The rows of a group lie close to one hidden flat surface of 13 dimensions, which may be shifted away from zero. Surfaces can cross.
In the rows, 128 means zero.
Known rows, each followed by its group:
97	143	130	124	167	103	126	122	126	153	144	151	122	129	158	128	129 -> Z580
113	134	113	136	143	102	103	135	164	121	125	128	112	167	143	113	176 -> Z580
134	128	131	127	163	151	152	140	128	84	144	121	124	162	117	157	88 -> Z393
111	132	151	164	98	113	139	126	156	131	125	125	112	145	108	106	106 -> Z580
113	121	121	150	161	117	122	153	108	170	129	148	121	83	170	183	83 -> Z580
115	105	147	143	144	125	139	82	76	98	132	137	116	162	128	131	115 -> Z580
128	100	118	162	140	144	132	147	98	102	88	147	135	141	131	169	136 -> Z393
129	103	123	103	123	114	129	159	110	141	145	148	139	127	115	114	126 -> Z580
122	178	134	129	118	140	125	112	101	126	130	130	147	149	154	125	141 -> Z333
142	112	128	96	105	118	83	151	94	164	163	151	137	133	122	137	152 -> Z393
124	113	142	128	135	172	170	121	140	103	124	159	149	125	101	121	121 -> Z393
131	104	132	111	135	115	139	125	129	135	130	128	113	96	172	114	107 -> Z580
119	110	123	148	169	137	143	108	119	142	109	170	143	106	165	156	135 -> Z580
93	116	127	123	154	111	145	108	117	136	142	121	129	127	101	120	134 -> Z580
123	136	134	134	133	131	109	80	121	145	165	111	128	136	107	163	134 -> Z580
154	133	109	142	167	128	134	170	131	112	80	143	120	125	162	140	128 -> Z393
147	105	121	138	143	95	111	149	131	143	175	156	99	160	139	104	87 -> Z393
132	164	129	145	113	118	144	132	120	136	132	122	141	146	123	106	110 -> Z333
125	141	123	164	122	118	121	105	122	137	126	131	127	136	151	119	152 -> Z333
124	123	138	136	95	114	124	130	155	153	120	129	144	128	127	139	117 -> Z210
112	128	129	116	147	109	105	116	116	117	115	110	112	145	133	156	137 -> Z210
136	118	109	142	111	122	131	106	116	105	104	105	134	134	145	113	155 -> Z333
112	110	103	126	132	159	137	160	99	89	163	149	136	137	66	134	88 -> Z393
96	111	110	155	138	116	157	141	138	130	117	158	149	131	133	112	128 -> Z393
123	158	117	96	138	118	142	149	135	114	96	121	146	124	131	111	121 -> Z393
100	140	128	135	122	160	129	137	108	94	143	147	120	129	190	116	123 -> Z210
109	163	133	134	144	114	156	128	112	131	130	106	143	143	173	131	133 -> Z210
144	84	147	125	117	107	144	110	170	134	94	151	115	120	118	96	118 -> Z333
115	161	141	140	130	133	121	156	115	106	84	141	120	157	102	108	169 -> Z393
80	153	99	178	154	104	136	137	104	149	109	152	136	114	159	110	149 -> Z333
122	103	110	125	108	145	123	89	131	122	133	128	138	96	130	116	147 -> Z333
98	140	141	133	170	146	101	157	92	100	127	146	89	156	108	157	136 -> Z333
130	143	135	143	149	127	161	94	90	115	103	120	135	131	133	115	127 -> Z210
133	140	114	101	149	105	114	97	166	134	125	108	109	103	181	135	97 -> Z580
157	151	135	142	114	122	128	166	117	141	98	116	105	105	86	95	127 -> Z393
130	150	146	144	115	135	122	143	132	140	113	133	106	101	141	120	118 -> Z210
140	134	150	136	120	116	140	160	142	152	83	145	144	122	174	135	131 -> Z393
114	145	85	150	136	120	84	158	112	101	109	133	124	161	99	119	175 -> Z333
159	134	122	111	129	123	169	102	120	126	104	130	160	119	118	94	111 -> Z210
145	116	114	110	124	143	144	124	143	96	117	122	123	103	120	107	94 -> Z210
118	142	104	115	190	103	143	151	124	110	133	109	122	157	130	114	154 -> Z393
89	128	108	128	138	132	115	143	134	118	169	131	111	125	111	118	128 -> Z210
107	120	126	149	164	125	137	61	180	130	118	165	131	134	153	131	131 -> Z210
107	103	124	124	168	109	152	118	138	139	103	142	122	87	139	125	112 -> Z580
135	126	132	120	132	122	123	138	87	116	114	125	116	125	181	133	119 -> Z333
110	134	117	119	175	147	148	164	144	102	102	135	115	104	129	127	133 -> Z393
117	85	119	143	141	94	103	148	109	130	135	137	105	151	162	146	119 -> Z333
104	120	128	118	139	118	144	100	114	121	139	130	140	135	134	128	117 -> Z580
86	126	171	107	148	123	124	152	105	131	167	129	80	132	141	127	114 -> Z333
140	142	138	135	122	129	129	155	135	152	133	150	125	126	122	108	122 -> Z333
142	119	148	169	142	139	142	97	137	134	130	132	99	127	124	115	144 -> Z580
129	142	113	116	93	108	123	117	148	107	77	134	145	129	171	102	112 -> Z333
116	126	131	123	125	91	120	103	139	153	142	144	147	165	112	121	132 -> Z210
163	132	130	139	153	119	152	100	146	140	115	113	124	114	102	125	107 -> Z210
140	90	107	117	144	134	163	166	121	124	126	148	148	98	143	111	119 -> Z393
137	127	130	82	120	110	121	151	136	141	157	112	130	134	136	108	140 -> Z210
143	130	118	97	127	154	125	156	108	128	165	130	139	119	86	138	107 -> Z393
101	130	110	107	122	120	114	121	148	118	125	117	142	125	126	143	122 -> Z580
110	116	119	143	123	140	135	118	164	119	111	150	126	98	123	128	112 -> Z210
122	123	121	136	131	134	127	131	147	126	114	125	124	109	125	148	116 -> Z210
128	139	100	133	114	129	91	152	123	131	121	150	133	118	147	125	130 -> Z333
119	135	143	120	131	144	128	118	146	152	138	153	129	98	123	115	146 -> Z580
102	91	142	138	142	102	138	130	151	138	106	140	98	110	134	94	148 -> Z333
112	138	118	158	133	116	146	121	131	135	128	143	154	142	153	133	111 -> Z210

New rows. What belongs after each?
132	140	126	85	143	105	96	137	128	151	132	156	121	124	131	132	96 -> Z580
111	135	139	129	150	122	154	131	135	109	91	119	122	135	133	112	148 -> Z393
119	98	106	153	112	100	141	148	95	148	128	114	143	119	106	131	105 -> Z393
112	112	118	147	103	92	147	146	117	116	116	134	128	144	105	70	79 -> Z393
103	128	123	168	142	90	105	133	122	110	85	139	115	176	139	131	133 -> Z393
131	120	151	137	149	122	169	143	125	136	141	121	132	159	142	120	151 -> Z393
141	144	133	103	139	119	149	124	121	150	118	147	145	109	136	86	147 -> Z210
156	111	160	105	118	143	143	98	117	116	118	125	118	114	150	123	113 -> Z333
132	128	128	99	120	136	93	116	97	113	151	118	113	128	143	143	109 -> Z580
98	122	112	92	168	102	151	143	118	90	136	96	122	152	132	119	120 -> Z393
139	133	129	107	108	99	139	160	125	153	130	127	147	126	139	114	95 -> Z393
127	143	124	138	176	141	138	100	109	117	142	117	101	110	127	118	129 -> Z580
142	112	124	128	148	95	107	92	127	142	132	135	127	158	99	158	113 -> Z580
111	136	111	108	127	122	131	123	123	121	78	140	151	99	88	124	127 -> Z210
117	128	117	116	138	108	153	153	107	130	123	111	129	123	116	74	165 -> Z333
131	106	112	112	129	135	115	119	115	117	124	134	140	122	138	150	135 -> Z580
130	86	123	137	112	117	135	135	111	144	119	163	143	113	100	100	130 -> Z210
143	100	111	140	123	135	90	117	109	125	159	132	117	140	114	136	160 -> Z333
119	106	120	108	95	114	175	94	131	109	105	148	186	145	144	86	118 -> Z210
133	107	110	126	136	101	125	103	93	126	108	142	109	99	103	81	107 -> Z333
125	103	126	106	102	149	103	125	114	130	123	128	155	122	97	177	165 -> Z210
95	160	110	131	179	123	127	146	154	153	149	142	128	115	152	110	185 -> Z580
130	144	149	128	89	152	117	132	124	113	108	112	120	119	165	146	117 -> Z210
122	143	151	140	120	119	149	106	92	147	92	142	152	133	156	122	151 -> Z210
110	116	155	84	129	157	143	123	130	107	126	143	133	124	118	114	148 -> Z393
115	108	119	135	125	112	140	131	174	115	122	124	106	110	153	108	94 -> Z210
150	113	117	78	115	105	92	192	116	130	140	125	113	127	154	121	114 -> Z210
157	86	104	116	133	128	150	107	114	124	144	119	146	120	173	119	133 -> Z580
136	147	119	94	152	98	108	142	145	151	88	156	137	115	149	124	127 -> Z210
154	117	125	129	137	138	130	140	149	119	94	173	124	115	161	103	138 -> Z580
131	127	135	118	168	88	106	123	146	140	122	136	80	137	116	112	122 -> Z580
119	129	112	133	115	131	92	134	116	96	123	120	124	149	109	175	94 -> Z210
99	123	161	107	119	120	113	109	150	128	115	134	99	125	71	109	130 -> Z580
96	144	126	123	136	114	115	127	98	150	179	142	135	148	128	121	137 -> Z333
115	139	119	113	152	91	137	95	148	151	132	124	156	159	143	123	159 -> Z393
104	132	111	106	163	116	134	118	122	102	90	158	139	129	124	128	96 -> Z580
145	144	106	137	158	101	126	99	155	122	83	128	126	132	142	127	107 -> Z393
149	148	146	123	126	149	101	131	100	155	150	171	134	130	167	151	119 -> Z333
137	125	132	133	126	146	137	127	124	135	127	151	131	108	141	120	115 -> Z580
117	103	122	127	138	129	137	107	113	127	123	151	148	129	117	143	131 -> Z580
83	119	185	155	102	134	119	115	116	167	151	152	110	129	150	144	129 -> Z580
150	127	126	126	145	131	130	144	119	109	96	126	112	122	122	119	129 -> Z393
93	100	125	104	152	114	159	93	131	97	84	113	139	117	181	125	157 -> Z210
161	157	131	91	119	124	155	184	114	129	74	122	163	119	159	109	136 -> Z393
109	131	124	100	122	106	103	123	140	116	131	124	123	150	125	117	136 -> Z580
137	123	105	143	132	124	153	139	99	153	139	131	148	100	128	105	118 -> Z333
87	144	119	142	114	94	103	149	159	134	116	130	107	132	150	77	167 -> Z333
125	139	114	112	163	140	147	141	128	126	159	110	147	133	109	162	119 -> Z393
114	120	125	125	158	131	170	108	113	149	150	125	138	97	97	114	112 -> Z580
133	166	134	106	144	117	140	120	108	147	106	142	144	129	140	100	139 -> Z210
137	135	137	146	123	128	151	140	136	125	116	130	147	155	132	148	112 -> Z333
150	102	133	113	128	133	158	171	129	154	149	140	152	117	135	134	115 -> Z333
100	119	148	120	128	99	125	140	124	120	95	118	104	134	149	119	141 -> Z393
143	81	148	138	164	120	130	84	104	126	102	145	91	112	111	144	111 -> Z580
143	130	128	138	127	108	131	183	89	146	133	109	127	142	121	141	130 -> Z393
90	143	138	131	108	107	154	148	136	130	64	115	135	97	120	102	133 -> Z393
148	104	141	167	109	133	109	160	95	124	107	154	101	140	100	120	132 -> Z393
121	85	147	76	127	117	134	129	144	80	100	120	120	168	118	124	136 -> Z333
121	133	103	154	160	94	117	130	137	107	113	131	123	183	140	127	147 -> Z580
109	97	156	159	147	123	143	91	111	130	116	143	113	139	68	138	128 -> Z580
113	135	92	163	137	101	97	138	93	118	129	126	131	166	149	136	150 -> Z333
74	144	140	122	137	109	111	114	108	142	160	148	140	174	127	138	153 -> Z580
